The rows are grouped in 2 ways, from coarse to fine. Each group lies inside one group of the grouping before and may be the whole of it. The rows also spread widely along 2 directions, which tell nothing about the answers.
In the rows, zero is written as 128.
Known rows, each followed by its group in each grouping:
[ 85 175 167 189 117 159  72 165  61 121 149 144 104 118 120 100 192 101
 112 140 125]  debi Duti
[ 67 186 167 199 122 125  59 158  99 113 158 149 123 126 106  87 171 106
 122 133 117]  debi degu
[ 97 133 129 148  79 129  90 138  53 138 130 137 100 120 117 148 178 166
 145 137 103]  Gubu tevel
[ 96 117 111 162  88 115  75 108  68 140 102 142 152 111 119 137 186 114
 120 141 111]  Gubu zuton
[ 92 147 112 154 107 104  97 156  65 158 105 123 112 117 110 134 180 131
 128 124 127]  Gubu zuton
[177 150 122 104 184 167  95 161  98 107 117 129 117 114 101 143 145 135
 146 123 150]  debi Duti
[112 115 132 138  87 113  79 156  80 136 108 133 108 118 118 148 155 174
 143 131 123]  Gubu tevel
[ 59 122 156 176  53 104  68 110  63 141 128 171 121 117 131 126 193 147
 130 153 108]  Gubu tevel
[125 194 134 155 173 166  97 194  81 139 136 115  75 123 110 107 167 142
 141 124 154]  debi Duti
[156 147 129 131 174 161  99 171 150  94 130 121 108 132  96 137 129 140
 150 138 134]  debi degu

New rows, each followed by its group in each grouping:
[159 107  76 100 151 134 113 143  98 138  83 105 123 117 102 165 148 158
 147 112 123]  Gubu zuton
[157  80  97 113 139 116  85  98 116 108  68 144 166 122  98 177 163 141
 117 138 119]  Gubu zuton
[183 104  60  96 171 157 124 141 115 143  79 100 105 118  93 183 122 182
 160 114 147]  Gubu zuton
[120 103 135 130  66 114  60 110  99 125 107 168 139 110 118 150 179 156
 124 150 115]  Gubu tevel
[142 167 141 129 148 152  70 162  82 107 145 145 124 130 127 120 184 130
 139 138 144]  debi Duti
[114 110 107 136 114 116  78 127  93 135  98 136 150 114 107 148 171 128
 130 133 129]  Gubu zuton
[138 107 147 115 116 148  32  84 100  58 107 189 185 134 109 139 196  77
  93 167 126]  debi Duti
[163  99  78 105 169 129 106 123 112 123  77 104 120 124  95 172 142 154
 145 133 140]  Gubu zuton
[148 165 125 145 185 165  98 193  77 108 136 103 100 121 105 121 158 155
 166 122 156]  debi Duti
[143 108 124 108 130 158  34  95 114  73 102 186 191 114 109 142 172  97
  84 166 132]  debi Duti
[125 117 110 141 111 115  75 103  82 121  94 147 157 130 108 160 179 124
 115 142 125]  Gubu zuton
[176 102  85  99 160 136 105 133 109 122  72 111 136 121 105 188 141 170
 140 116 140]  Gubu zuton
[ 84 113 138 163  51  99  66 101  85 117 100 163 145 109 124 143 182 147
 116 165 115]  Gubu tevel
[ 86 146 123 169 118 109 105 155  70 172 109 127 113 123 111 119 182 150
 130 132 130]  Gubu zuton
[ 50 145 140 180  89 105  74 130  46 149 121 144 134 115 117 120 202  96
 108 127 109]  Gubu zuton
[134 158 133 147 165 152  91 159  89 119 136 132 118 123 106 124 159 125
 144 127 149]  debi Duti
[ 78 149 132 185  88 109  89 144  55 157 129 142 122 111 120 124 188 127
 118 131 111]  Gubu zuton
[126 116 105 153 108 112  87 138  78 143  97 125 120 109 117 146 178 125
 117 138 133]  Gubu zuton
[ 96 148 125 148 115 136 109 178  61 147 131 112  65 125 123 141 162 196
 164 129 118]  Gubu tevel
[176  99 100 106 137 131 108 148 100 140 110 109  84 118 123 177 137 217
 159 121 139]  Gubu tevel
[139 117 138 120 141 145  43 110 107  84 114 180 166 132 106 140 178  86
 109 151 140]  debi Duti
[ 91 123 110 163 100 121  92 131  72 150 107 141 138 127 102 135 187 125
 125 139 129]  Gubu zuton
[121 127 105 143 130 124 106 157  86 146  84 117 123 118  98 145 168 149
 148 118 135]  Gubu zuton
[158  86 107 101 133 147 104 134 112 118  90 132 116 112 113 178 139 206
 153 129 145]  Gubu tevel
[125 135 151 120 123 147  39 102 103  72 119 181 179 123 110 133 186  84
  91 166 141]  debi Duti
[ 95 126 144 168  83 115  96 145  77 147 118 142 103 111 138 130 177 169
 135 139 114]  Gubu tevel
[122 134 120 139 136 144 127 179  79 170 115  98  62 112 117 163 143 211
 168 115 142]  Gubu tevel
[165 143 116 108 167 160  98 167 104 116 111 127 126 129  97 141 172 142
 146 138 156]  debi Duti
[113 147  98 167 140 135 133 180  76 173 104 100  86 111 114 126 172 163
 161 126 135]  Gubu zuton
[116  93 140 120  88 127  70 113 104 128 100 160 131 114 113 159 166 167
 122 149 127]  Gubu tevel
[159 120 138 119 151 152  54 116 159  67 118 163 165 109  99 151 137 112
 119 144 136]  debi degu
[151 191 140 154 173 166  98 214  67 149 151 112  73 121 105 115 155 163
 162 115 154]  debi Duti
[138 171 137 143 175 177  89 201  83 120 134 102  76 113 115 111 164 148
 163 119 158]  debi Duti
[143 164 135 142 170 172 104 193  84 119 129 110  84 127 105 125 175 145
 161 122 161]  debi Duti
[170 102 136 141 141 140  67 113 137  75 105 151 155 122 101 138 156  93
 119 156 138]  debi degu
[157 153 132 132 186 155  91 180 138 109 127 102 100 114  98 135 137 139
 157 125 141]  debi degu
[170  99 100  88 142 147 110 148 117 136 107 111  82 112 108 173 135 223
 164 122 133]  Gubu tevel
[ 73 149 131 198  79 106  60 133  53 134 119 150 152 104 120 116 195  97
  99 139 101]  Gubu zuton
[167 155 107 110 211 187  99 175 149  93 128 104  92 126 104 137 118 167
 177 137 158]  debi degu
[159 108 108  84 135 131 102 149 106 157  97 109  90 113 103 162 133 208
 160 131 147]  Gubu tevel
[121 179 149 160 141 150  74 153  74 110 140 145 135 134 115 126 173 106
 109 143 137]  debi Duti
[141  93 124 104 109 122  95 124  94 127  92 138 125 113 110 172 151 179
 139 146 126]  Gubu tevel
[139 184 135 161 169 163  99 212  78 135 136 112  83 119  98 110 157 155
 161 126 163]  debi Duti
[149 107 135 119 124 141  43  91 106  70 120 193 197 120  93 148 186  85
  93 155 129]  debi Duti
[156  73 113 121  93 124  56  86 115  98  80 176 174 129 111 183 159 148
 111 158 113]  Gubu tevel
[ 86 156 126 167 123 110 102 151  54 169 119 117 105 127 108 124 183 141
 145 126 114]  Gubu zuton
[ 71 184 168 182 121 155  61 171  66 132 143 133 103 110 118  86 183 121
 131 140 135]  debi Duti
[111 192 136 174 151 165  96 211  64 141 152 110  81 115 113  89 172 148
 147 123 147]  debi Duti
[124 154 104 170 148 137 132 193  63 184 108  79  66 106 105 130 164 176
 177 112 138]  Gubu zuton
[146 103 114 114 121 142 110 141  89 142  97 116  95 122 121 162 145 212
 152 129 140]  Gubu tevel
[179 129 117 117 194 159  83 158 159  90 122 127 131 106 104 150 122 141
 154 122 147]  debi degu
